The groups are shells around one centre, one inside the other: the same stretched ball of 7 dimensions in 9 sizes.
In the rows, 128 means zero.
Known rows, each followed by its group:
[125 151 133 115 105 124 117 156 141 136 126 142 150 123 131 152  60 162
  90 132 142 106 100 114 138]
Y
[181 118 127 142 129 106 128 131 172  71 145  66 107 116 100  98 153  97
 115  77 188 167 131 164 138]
F
[127 127 113 119 126 110 134 113 118 130 120 136 108 128 144 138 122 128
 123 122 133 122 125 138 122]
Y
[189 125 145 142 131 126 133 149 170  82 170  37 124 115  87  98 146 125
 107  84 185 159 138 143 145]
Y
[159 132 121 153 116 103 122  95 149 103 135  98 101 112 135 109 179  96
 137  96 176 183 126 178 122]
M
[ 98 119 156 101 135 147 130 130  80 179 117 152 163 163 126 133 119 176
 146 158  70 109 143  77 110]
W
[107 153 125 140  96 118  99 106 130 160 120 158 140 116 156 142 150 135
 139 137 133 154 104 154 118]
B
[ 94 151  90 116 112 101 126 136 139 138 128 156 123 112 149 167  93 146
 106 131 126  73 104 143 142]
A
[161 137 133 132 134 113 151 149 156  85 160  70 128 127  96 113 108 138
 104  96 160 110 138 126 146]
M
[124 106 143 114 146 138 132 136 115 140 143  97 144 146 100 113 163 149
 147 125 100 121 153 108 125]
W
[114  86 122  98 143 149 109 131 102 173 133 107 120 128 126 137 185 145
 145 139  96 134 142 125 120]
Q
[183  81 152 125 151 140 122 145 151  95 155  35 122 132  74  82 194 113
 135  87 156 180 157 136 132]
R
[ 96 165 126 124  99 104 122 120 121 146 100 195 151 138 155 152  67 151
 117 143 120 104  99 120 121]
Y
[122 142 129 118 121 106 142 121 114 124 108 159 132 146 139 135  76 141
 116 127 124 106 121 113 121]
R
[154 108 137 116 146 131 135 165 154 100 161  59 137 131  79 110 138 141
 114 100 139 114 145 119 147]
A
[190  68 189 115 160 170 120 155 126 119 157  25 148 152  59  70 195 138
 145 102 132 194 172  97 121]
Q
[138 146 129 141 114 103 125 127 156 102 131 121 137 127 117 117 124 123
 122 104 156 137 118 146 133]
F
[101  99 121 105 124 129  97 114 104 168  94 168 127 138 145 138 161 128
 149 141 100 149 120 135 108]
R
[113 158 135 120  93 132 102 138 124 168 118 163 151 118 155 161  78 166
 102 150 134 127  93 120 126]
M
[156  98 144 139 151 125 141  98 118 114 147  69 114 143 103  84 219 110
 169 101 129 173 169 141 113]
A
[160 147 118 153 109  83 128 116 176  68 125 115 115 118 121 108 125  92
 115  82 190 156 112 173 135]
M
[178 143 130 156 133  81 160 131 183  34 151  69 121 133  84  84 121  98
 114  63 188 130 140 153 146]
C
[154  79 187 103 145 169 115 127  80 165 114 105 149 166 107  98 161 151
 153 138 100 190 156  82  97]
B
[100 131 140 106 136 131 141 145 106 151 132 137 159 153 114 136 100 173
 129 142  85  78 139  86 128]
W
[128 128 136 125 135 121 147 107 101 137 131 121 124 144 132 122 137 143
 141 128 115 125 146 116 116]
W
[ 74 167 124 117 120 111 153 116  91 164 122 182 153 149 152 157  79 178
 132 158  78  57 127  94 122]
C
[ 78 141  84 122 120  98 124 114 131 146 127 158 121 118 148 155 149 133
 139 132 106  83 117 156 133]
Q
[195  88 156 127 134 151 109 129 134 122 146  48 107 117 108  99 184 117
 125 101 173 213 141 143 119]
Q
[134 108 126 107 121 150 100 134 114 172 134 109 116 110 143 149 149 148
 117 139 132 153 118 134 123]
Q
[163 161  97 159 115  63 150 124 197  37 145  95 103 109 113 112 107  89
  99  66 204 117 114 183 153]
C
[103  92 132 102 143 125 123 105  86 155  92 164 129 163 132 121 157 128
 162 137  81 136 144 112 101]
C
[100 141 136 113 126 137 133 133 101 171 140 134 150 137 134 148 115 177
 130 151  93  92 132  99 126]
F
[150 117 159 110 148 124 155 161 132  92 134  98 157 166  77 101  81 151
 114 107 121  99 150  81 135]
B
[162 165 141 150 119  95 157 138 166  67 150  93 140 132 101 107  82 131
 102  90 174 114 128 129 144]
C
[142 131 116 137 126  90 133 130 166  77 128 113 125 131 105 109 130 105
 123  88 158 126 125 154 138]
M
[174 118 127 142 134 110 138 113 148  88 147  69  99 119 114 102 166 104
 127  88 174 165 141 159 129]
W
[157 125 155 122 116 144 118 121 108 151 125 113 126 128 141 129 119 147
 117 132 146 172 124 117 113]
B
[123 121 162 114 145 129 147 147 117 121 132 117 171 170  85 103 113 159
 140 123  94 101 154  80 126]
B
[143 156  84 156 114  80 138 107 173  84 156  93  89  92 138 131 155 100
 116  88 184 123 117 194 146]
A
[ 89 137  94 120 114 117 112 112 119 169 130 150 116 109 160 162 155 141
 135 143 112 110 114 154 127]
C
[146 114 148 125 127 128 115 136 139 119 126 109 144 139 105 107 143 129
 131 111 139 158 130 126 124]
F
[141 119 116 137 126 110 118 115 149 112 137  99 113 117 120 115 181 107
 139 101 152 155 130 165 129]
F
[154  77 151 109 144 139 111 133 123 124 114 100 130 149  99  97 169 117
 143 110 127 176 145 122 115]
Y
[108 111 147  85 130 164 108 172 105 184 133 126 162 137 117 154  98 189
 111 157  88  99 124  80 131]
Q
[117 138 140 122 115 115 123 128 125 132 107 160 152 147 128 128  97 142
 126 129 121 126 117 115 121]
W
[155 124  93 141 123  83 122 134 193  60 138  91 101 106 107 113 149  85
 111  72 187 137 115 187 149]
Q
[143 103 150 123 135 121 121 123 129 111 110 123 141 155 103  96 151 116
 146 108 128 164 139 124 115]
R
[101 111 152  91 123 147 106 144  93 177  95 173 163 157 131 142  96 167
 129 156  85 124 120  85 111]
R
[177 140 136 151 108 117 115 119 160 103 145  81 114 105 127 113 148 112
 113  96 193 187 116 166 130]
Y
[ 97 132 156 107 132 154 135 127  73 193 135 138 161 153 134 141 124 190
 145 166  70 104 145  76 112]
R
[ 92 152 135 118 117 119 134 124 104 157 116 171 157 148 140 145  91 166
 131 148  95  92 123 101 120]
F
[ 95 178 120 126  98 110 130 132 125 152 126 171 150 123 155 165  62 169
 104 146 123  81 100 118 133]
W
[ 88 127 147 101 130 139 127 137  91 174 115 163 168 160 125 139 107 176
 141 156  71  94 134  81 117]
M
[140 105 147 126 146 107 143 115 124  95 111 123 138 168  95  86 149 110
 155 101 119 144 153 118 114]
B
[153  91 156 116 153 146 134 132 112 130 147  70 133 148  92  97 178 139
 148 115 116 153 163 109 120]
F
[151 124 156 120 136 140 133 167 146 114 159  71 159 138  82 110 118 159
 113 112 134 118 140 101 142]
R
[141 114 147 123 149 136 146 136 121 125 160  70 139 142  94 106 161 150
 141 116 114 120 161 109 130]
M
[107  98 129 113 141 145 115 116 100 174 139 109 129 132 125 127 207 145
 164 140  89 139 149 128 116]
B
[186 126 141 143 142 120 151 146 167  72 181  24 120 119  79  93 152 126
 113  80 177 139 152 139 148]
C
[ 94 142 123 126 123 131 127 108 101 177 144 132 135 125 147 145 166 160
 151 149  95 112 135 128 120]
A
[118 119 148 117 144 138 148 113  85 158 138 115 138 154 123 120 151 160
 153 140  88 118 159  96 112]
Y
[ 81 150 153  92 114 151 124 157  85 198 118 179 183 152 140 168  46 211
 110 178  70  70 115  59 123]
A
[169 161  93 166 105  68 131 123 210  44 149  86  98  91 118 115 131  81
  98  63 220 143 104 204 155]
A

New rows, each followed by its group:
[114 122 112 115 114 127  97 141 142 150 128 130 130 111 133 147 144 137
 120 129 132 131 108 148 134]
C
[121 126 135 121 126 127 119 141 135 136 135 118 150 134 111 125 137 145
 130 124 120 124 128 123 131]
W
[187 113 147 140 127 129 119 130 155  97 148  58 116 118 103  97 164 112
 120  91 182 190 134 151 129]
W
[100 167 151 119 112 142 134 144 106 175 147 140 173 136 134 153  79 198
 116 159  99  85 122  84 130]
A
[120  89 139 104 148 143 121 127 101 156 126 112 133 147 112 118 176 141
 154 132  92 137 151 112 115]
W
[103 128 113 125 140  98 145 127 138 107 134 126 139 145 105 118 146 129
 145 111 106  86 143 131 135]
Q
[125 126 120 113 117 132 115 124 112 160 125 132 116 117 151 152 123 147
 116 138 130 132 116 132 122]
R
[125 152 101 126 109  87 130 137 160  96 117 150 121 119 135 145  71 123
  94 107 158  96 100 148 142]
C
[ 94 168 110 134  91 108 109 108 125 163 114 180 133 112 172 163 109 145
 122 145 132 122  93 150 123]
W
[134 158 135 135  85 127  93 127 140 154 119 148 138 106 158 151 102 144
 103 135 164 165  87 146 124]
C
[156 122 129 137 116 106 113 117 152 100 115 120 118 126 124 110 143 101
 125  98 168 174 117 159 123]
F
[133 138 116 146 134  78 156 103 148  73 127 122 119 145 112 100 141 100
 143  89 143 117 142 150 128]
C
[164 101 136 137 147 112 137 122 150  83 145  67 119 138  87  83 189 101
 147  84 150 161 155 147 128]
M
[179 106 139 141 141 121 131 128 158  86 158  46 114 123  89  87 189 106
 134  83 169 174 150 153 133]
W
[162 133 135 131 123 111 132 149 163  86 140  92 132 127 102 114 102 127
 101  95 168 131 123 134 141]
F
[160 127 128 144 123 112 122 132 168  93 151  75 123 114 103 106 163 112
 124  90 171 156 128 160 139]
W
[140 132 132 143 123 107 129 108 139 110 130 114 126 132 121 107 159 114
 142 105 147 155 132 149 122]
F
[120 147  95 136  89  99  93 104 148 138 105 166 104  96 173 155 132 108
 115 122 168 160  84 185 124]
C
[135 117 129 122 116 136  99 126 129 153 131 114 124 113 136 135 161 134
 128 128 140 164 117 146 123]
F
[149 164 121 158 120  85 157 111 159  75 150  99 120 125 118 110 123 116
 122  90 169 119 132 154 138]
Y
[109 132 150 104 118 164 113 136  84 205 137 133 151 129 148 158 118 190
 124 169  94 123 125  92 117]
C
[144 123 132 120 125 134 119 146 140 131 147  90 129 118 116 131 133 145
 112 118 144 133 126 130 136]
F
[135 142 146 133 144 113 169 128 123 103 155  92 145 153  97 105 120 150
 135 111 117  94 158 102 132]
C
[127 134 103 125 127  96 144 110 127 112 123 133 101 125 143 136 119 120
 121 113 139 110 126 147 127]
C
[ 96 167 108 138 102 108 123 103 121 159 131 158 128 113 165 156 129 147
 131 141 126 113 109 149 125]
M
[141 151  89 146 117  85 133 139 191  75 159  87 109  96 115 130 133 110
 103  84 181 105 113 181 158]
Q
[160 145 129 146 130  77 160 126 168  45 128 109 127 146  96  93  95 102
 116  76 169 117 134 140 138]
B
[167 131 121 154 132  96 146 106 158  75 152  70 102 120 110  96 173  97
 134  81 175 156 143 168 133]
W
[ 39 169 102 109 103 113 128  95  68 212  99 234 142 137 197 190  88 180
 140 186  61  63 106 111 109]
Q
[ 55 145 103 103 108 121 110 115  90 200 101 209 142 131 174 179 110 167
 137 172  73  83 105 120 116]
R
[109 147 147 105 107 135 118 146 106 166 108 172 160 142 144 156  53 177
 103 154 111 107 105  89 122]
R
[121 134 121 132 116 114 112 125 145 130 131 126 135 121 127 128 150 128
 132 118 137 138 118 149 130]
W
[184 121 138 144 131 120 129 139 169  82 162  46 118 114  93  97 160 113
 116  83 184 166 137 154 141]
W
[ 89 139 134 111 124 134 132 116  84 182 124 159 146 143 149 150 120 172
 141 160  81  99 132 100 114]
F
[131 137 131 122  99 133  96 128 128 160 116 145 130 112 155 150 113 143
 110 138 149 159  98 139 121]
M
[141 149 134 133 105 112 116 140 156 112 126 129 143 123 123 129  94 135
 104 113 161 136 105 136 135]
F
[101 134 114 122 123 123 126 105 102 167 131 140 120 124 153 147 155 147
 143 143 106 118 129 136 118]
W
[127 121 121 127 116 111 112 100 121 136 102 152 113 129 149 128 149 112
 139 122 138 164 117 153 111]
F
[100 140 118 125 102  96 106 107 129 135  80 202 138 140 153 138 107 117
 134 129 126 138  99 144 113]
Q
[136 153 108 135 102 100 114 138 168 107 131 128 124 105 135 142  99 125
  97 108 172 125  97 160 143]
W
[114 138 141 116 132 128 148 122  95 151 130 135 141 149 132 134 105 165
 131 141  99  99 141  95 119]
W
[ 99 175 118 141 109 104 138 125 139 134 146 141 150 124 135 144 109 156
 124 130 124  85 118 133 138]
A
[170 106 128 135 134 120 121 127 155  98 147  65 107 116 105 103 180 105
 128  90 169 172 137 160 132]
F
[110 131 139 120 128 135 132 111  92 168 133 131 136 139 140 135 146 159
 146 146  99 125 140 112 114]
F
[144  99 127 118 134 116 116 128 139 110 115 115 121 136 111 111 153 110
 133 104 139 154 131 142 124]
W
[ 96 140  90 133 108  96 106 108 145 136 117 159 118 110 152 147 158 114
 137 122 133 125 105 175 129]
A
[110 106 143  95 136 159 118 139  86 189 132 123 142 138 131 145 137 175
 133 157  85 118 138  93 117]
Y
[155 167 107 160 119  76 164 104 160  67 151  97 101 116 129 116 116 108
 113  86 182 116 128 165 140]
A
[133 131 136 137 115 119 112 112 133 132 124 126 133 128 130 117 159 123
 141 118 141 165 123 146 118]
W
[138 140 148 124 120 127 139 114 100 144 122 135 131 141 143 131  99 152
 122 135 129 136 129 108 114]
A
[137 171 124 142 103 105 136 127 147 115 142 123 129 113 140 141  86 144
 100 117 164 115 109 140 138]
W
[113 114 145 111 122 141 104 129 109 166 113 145 150 142 129 131 142 148
 140 141 105 146 124 114 114]
F
[139 116 156 125 149 134 153 117 100 132 145  91 138 156 105 101 158 148
 152 122 105 131 165 101 116]
Y
